There are 5 ways to turn a row about zero (a turn may also mirror it). The second row of each pair is the first, turned, with some noise. The first 45 pairs use one turn. New pairs use 3 turns, one after the other, and a turn may come again.
Known pairs, each followed by its turns in order:
0	1	0	2	-3	6	13	0
-10	-4	4	3	-3	3	-9	2
Z466

-25	-3	-14	-3	-9	4	0	15
-5	19	-20	-6	2	-13	-14	-5
Z645

-10	3	-7	-2	6	4	-11	4
-1	6	-9	-7	10	-2	-5	7
Z645

2	12	6	15	-12	6	0	-3
-1	-13	0	-3	-6	-8	7	16
Z388

8	-3	9	12	-7	-8	-3	-1
-9	-6	-1	5	-10	12	6	0
Z645

2	-5	9	2	-2	-3	-6	8
-4	-2	-5	-6	-7	4	7	1
Z645

-10	-17	2	0	-1	4	4	16
18	2	-9	10	-6	-2	3	-13
Z388

-3	22	-5	1	25	9	5	-3
6	-27	-3	-13	5	15	4	-10
Z628

-17	5	2	-8	7	-14	5	-3
11	-3	-11	13	-1	-9	-8	11
Z645

-5	-10	-1	4	4	-25	-12	-25
23	10	6	22	8	-20	6	3
Z466

6	-6	0	-1	1	0	9	6
2	7	3	-1	0	10	-7	3
Z628

1	-5	1	7	-3	14	7	-13
-9	5	15	1	6	0	-9	7
Z466

11	6	-1	-22	3	5	-7	5
-7	-2	10	14	14	7	4	-12
Z628

-8	-8	-9	-4	3	5	7	2
5	0	2	-4	3	-3	-13	-4
Z628

-2	10	1	-10	4	0	-14	-2
-1	-1	-4	8	18	-3	2	4
Z372

-2	-1	1	-6	10	10	-13	-8
2	0	-8	4	12	-6	-12	6
Z372

-4	0	7	6	-5	20	9	0
11	-9	-4	13	-1	0	0	13
Z388

-2	-2	4	-2	-1	5	-7	-15
5	5	13	-3	2	-7	0	4
Z466

4	-14	4	1	-25	12	3	-1
-11	-1	-2	-14	6	-13	-16	16
Z466

6	14	-4	3	1	-6	0	2
0	5	0	12	-1	-1	9	-3
Z372

7	-3	-2	10	-3	0	1	1
6	-2	1	-7	3	-8	5	3
Z388

-2	4	1	-3	3	-14	0	-8
12	-6	3	2	2	-3	8	7
Z628

-2	3	1	16	3	-1	12	3
7	2	-5	6	-5	11	-5	-10
Z645

15	-17	5	8	4	10	-9	0
16	11	-13	-10	-7	-3	-11	5
Z372

5	25	-1	-5	-4	8	22	-15
-16	-11	21	8	-22	6	0	9
Z466

-2	5	-13	0	-11	5	-4	0
-10	7	4	-3	5	-1	-11	-1
Z645

2	0	5	25	18	5	0	11
4	25	4	6	-9	15	-11	5
Z372

5	-1	-11	5	-20	2	2	-7
3	-13	14	-4	3	2	12	2
Z388

-25	6	7	-3	-24	11	-13	7
-20	-9	-22	-18	-1	-11	-17	-4
Z645

-1	-2	1	1	5	-4	4	14
-3	-2	9	0	-4	7	-9	7
Z628

-6	-20	-2	2	-7	-11	-4	4
4	11	7	5	-9	-14	-10	7
Z628

-19	-7	2	-25	-1	-12	-10	-3
-8	5	6	5	-16	18	-11	-20
Z388

-1	-8	-4	-2	-4	-10	12	14
0	-6	-19	6	-2	3	-10	1
Z466

0	-4	1	1	1	-3	-10	-25
-4	-13	-16	5	-5	-9	-5	15
Z372

-25	-10	5	-8	25	-4	4	-21
24	19	18	14	-6	3	-14	-16
Z466

1	2	2	4	10	-18	5	-2
4	-6	-1	11	-6	15	5	2
Z372

-25	-12	-1	-9	-2	-3	-19	-3
-12	0	-24	0	12	-17	2	9
Z645

-2	-4	13	-5	7	4	-25	2
3	15	-8	-8	-17	15	-5	5
Z388

-14	-8	-10	10	-10	-2	1	3
-18	2	-3	-12	-7	7	1	-2
Z372

-1	-9	0	15	-1	3	-7	16
-9	2	-13	-5	18	0	-2	-9
Z466

8	7	7	4	-12	6	6	-1
4	4	9	-3	-7	-14	7	3
Z372

1	-7	14	2	10	-7	1	-5
4	5	-3	-6	-3	-6	-17	0
Z388

4	-1	6	-9	-7	0	-5	-8
-2	8	1	4	6	-5	10	-3
Z628

8	-5	-17	-3	-1	4	14	-6
4	-3	11	5	21	0	4	-3
Z388

1	0	-3	-3	0	5	2	-20
11	4	-8	-5	8	-3	9	-10
Z628

New pairs. What belongs after each?
-10	-4	-5	-4	-1	-1	-8	11
7	5	8	3	-1	4	11	10
Z372 Z645 Z645

25	1	7	-14	5	5	-1	-11
6	-18	-13	13	-3	-11	1	14
Z372 Z645 Z388

5	-8	-11	-9	0	0	-1	-7
3	-2	4	2	15	8	4	-4
Z628 Z388 Z372

-4	0	-2	-12	-15	-2	-4	0
14	-1	-8	-6	-3	-9	4	0
Z388 Z372 Z466

-1	4	-9	2	4	-13	8	0
7	2	-15	3	4	4	-6	1
Z466 Z466 Z645

-4	3	0	0	-25	-7	8	-4
-8	-7	-10	-4	-17	3	18	3
Z372 Z645 Z372

-4	6	-3	-11	-5	-1	3	1
3	-8	-3	-5	3	4	-4	10
Z388 Z466 Z645

16	16	4	-7	-20	16	-8	11
-21	-8	10	-17	-1	-12	3	-19
Z466 Z645 Z388

-1	5	7	-6	2	5	-3	-15
4	-4	3	5	14	-6	-8	-6
Z388 Z645 Z628

1	-25	10	0	-6	8	-2	5
12	-16	-13	1	-12	-1	-8	-9
Z372 Z645 Z466

1	-1	-22	1	-18	-4	5	0
-6	8	11	2	-19	-5	14	-9
Z388 Z466 Z628

8	-19	1	0	-17	-5	-25	4
3	-13	9	24	21	3	8	-5
Z372 Z372 Z645

-1	5	-3	5	6	-3	3	11
4	-5	5	-6	0	-5	6	9
Z388 Z388 Z628

-2	6	0	-5	-6	-2	20	8
-17	2	-2	-8	0	1	14	7
Z372 Z388 Z645

12	3	-3	3	-4	-18	-3	4
-1	4	-4	-14	0	-14	0	-10
Z388 Z645 Z388

1	-3	7	-9	-1	-4	-2	-6
-1	-4	-3	-5	-5	2	0	10
Z372 Z628 Z388

-4	3	1	-14	0	-14	1	0
-11	-3	-14	3	6	-6	-5	1
Z645 Z645 Z628

9	-15	3	-11	-2	0	9	-2
1	17	-13	-7	1	-6	-6	2
Z628 Z388 Z645

-21	-5	5	-4	-2	-13	-5	-9
-10	-1	0	-11	-7	-6	-11	-18
Z388 Z466 Z388

-7	-6	6	10	3	-4	-18	1
2	-6	11	-1	-16	-9	8	-4
Z628 Z645 Z388

1	-5	-13	-8	24	-24	-1	1
22	-20	6	5	22	2	3	2
Z372 Z645 Z645

-11	14	-4	10	0	0	5	4
2	2	6	1	16	-12	1	4
Z628 Z372 Z645

-6	-1	-2	20	8	-14	-4	12
17	10	7	4	-4	-13	-14	-9
Z388 Z388 Z466

1	0	0	-7	3	3	14	0
-4	3	5	12	-2	2	-8	2
Z372 Z372 Z628

-9	-8	3	0	14	-1	-2	13
3	13	-12	1	-2	-1	-15	4
Z466 Z645 Z388

4	2	15	-7	3	14	-13	8
10	-14	2	5	15	8	3	-10
Z628 Z628 Z372

8	1	14	-8	5	7	-6	4
2	1	15	-1	0	14	-2	-4
Z372 Z372 Z645

-5	-2	13	20	-12	2	-12	9
-11	8	9	6	18	-9	17	5
Z645 Z466 Z372

-2	-11	13	21	14	10	-2	21
-14	15	-16	-2	20	17	9	10
Z466 Z372 Z645

22	13	-3	-7	0	6	-8	-6
-6	10	10	11	-11	-18	7	-3
Z645 Z645 Z645

3	-1	5	-6	20	2	1	6
-9	8	4	-15	3	6	7	0
Z628 Z388 Z645

8	0	-2	-3	15	4	-15	25
2	10	-9	18	-5	-23	-11	2
Z388 Z388 Z388

7	-8	4	-2	0	-3	-6	-1
4	-2	3	-5	6	6	1	-7
Z372 Z388 Z628

1	25	4	7	2	-12	-2	13
-13	6	-16	12	19	-1	-6	0
Z628 Z466 Z372

2	-2	-5	3	12	1	0	10
0	-2	-3	2	-2	3	-5	-14
Z388 Z466 Z645

-1	-3	25	9	0	6	3	-1
4	-18	-9	-8	4	0	-8	-14
Z372 Z466 Z372

3	15	3	-11	-5	-6	3	1
-2	-2	6	4	-6	-18	4	0
Z466 Z372 Z645

-24	-3	1	-5	17	-25	11	1
28	1	7	20	-15	-15	-2	7
Z645 Z388 Z645

-9	6	-15	-1	-8	-10	-14	-6
-8	8	10	-5	2	-10	-12	-16
Z628 Z372 Z645

1	-4	3	5	-1	7	8	-3
6	-1	-4	4	8	8	4	0
Z645 Z628 Z628

9	-7	0	7	-5	0	2	3
-4	5	-1	-4	0	6	3	12
Z388 Z645 Z628

3	5	-14	14	-11	-25	-2	20
14	18	7	-8	25	-10	3	16
Z372 Z628 Z645

9	12	-4	-4	3	-2	-2	18
-1	0	-3	10	14	-16	5	4
Z628 Z628 Z628

-1	13	-25	-7	-15	-5	-20	-1
-17	21	-16	1	4	-21	-7	3
Z466 Z466 Z466

-2	5	-4	-11	17	-2	-7	11
-2	8	4	13	2	6	-18	7
Z628 Z645 Z466

13	-3	1	-1	-8	-1	-3	-8
-2	1	-7	0	9	-12	6	7
Z645 Z388 Z466

12	2	-3	6	-1	-9	-2	9
2	-8	7	12	6	3	7	-2
Z466 Z388 Z466

-1	1	-3	-1	-6	-8	7	-4
2	-4	5	-8	-4	0	-6	-1
Z628 Z645 Z645

25	-4	3	13	6	-1	25	-7
2	14	0	7	30	-20	4	2
Z466 Z372 Z372

12	-2	5	-13	2	3	14	4
4	9	11	6	6	9	0	-14
Z628 Z645 Z628

-2	-6	0	-12	-3	3	-8	-9
2	12	3	3	4	1	-10	1
Z466 Z466 Z628

-11	3	7	-2	1	13	-11	-22
16	6	14	-3	9	-9	5	-15
Z628 Z388 Z466

2	-3	-5	3	-1	0	-23	-1
-14	-1	-2	10	-9	-4	-12	7
Z372 Z372 Z372

9	-4	15	-6	6	-9	6	-2
9	-4	-5	5	0	-13	13	-6
Z372 Z372 Z372

-6	8	5	-5	-2	0	-25	-4
-11	5	0	12	5	18	-6	-11
Z628 Z645 Z645

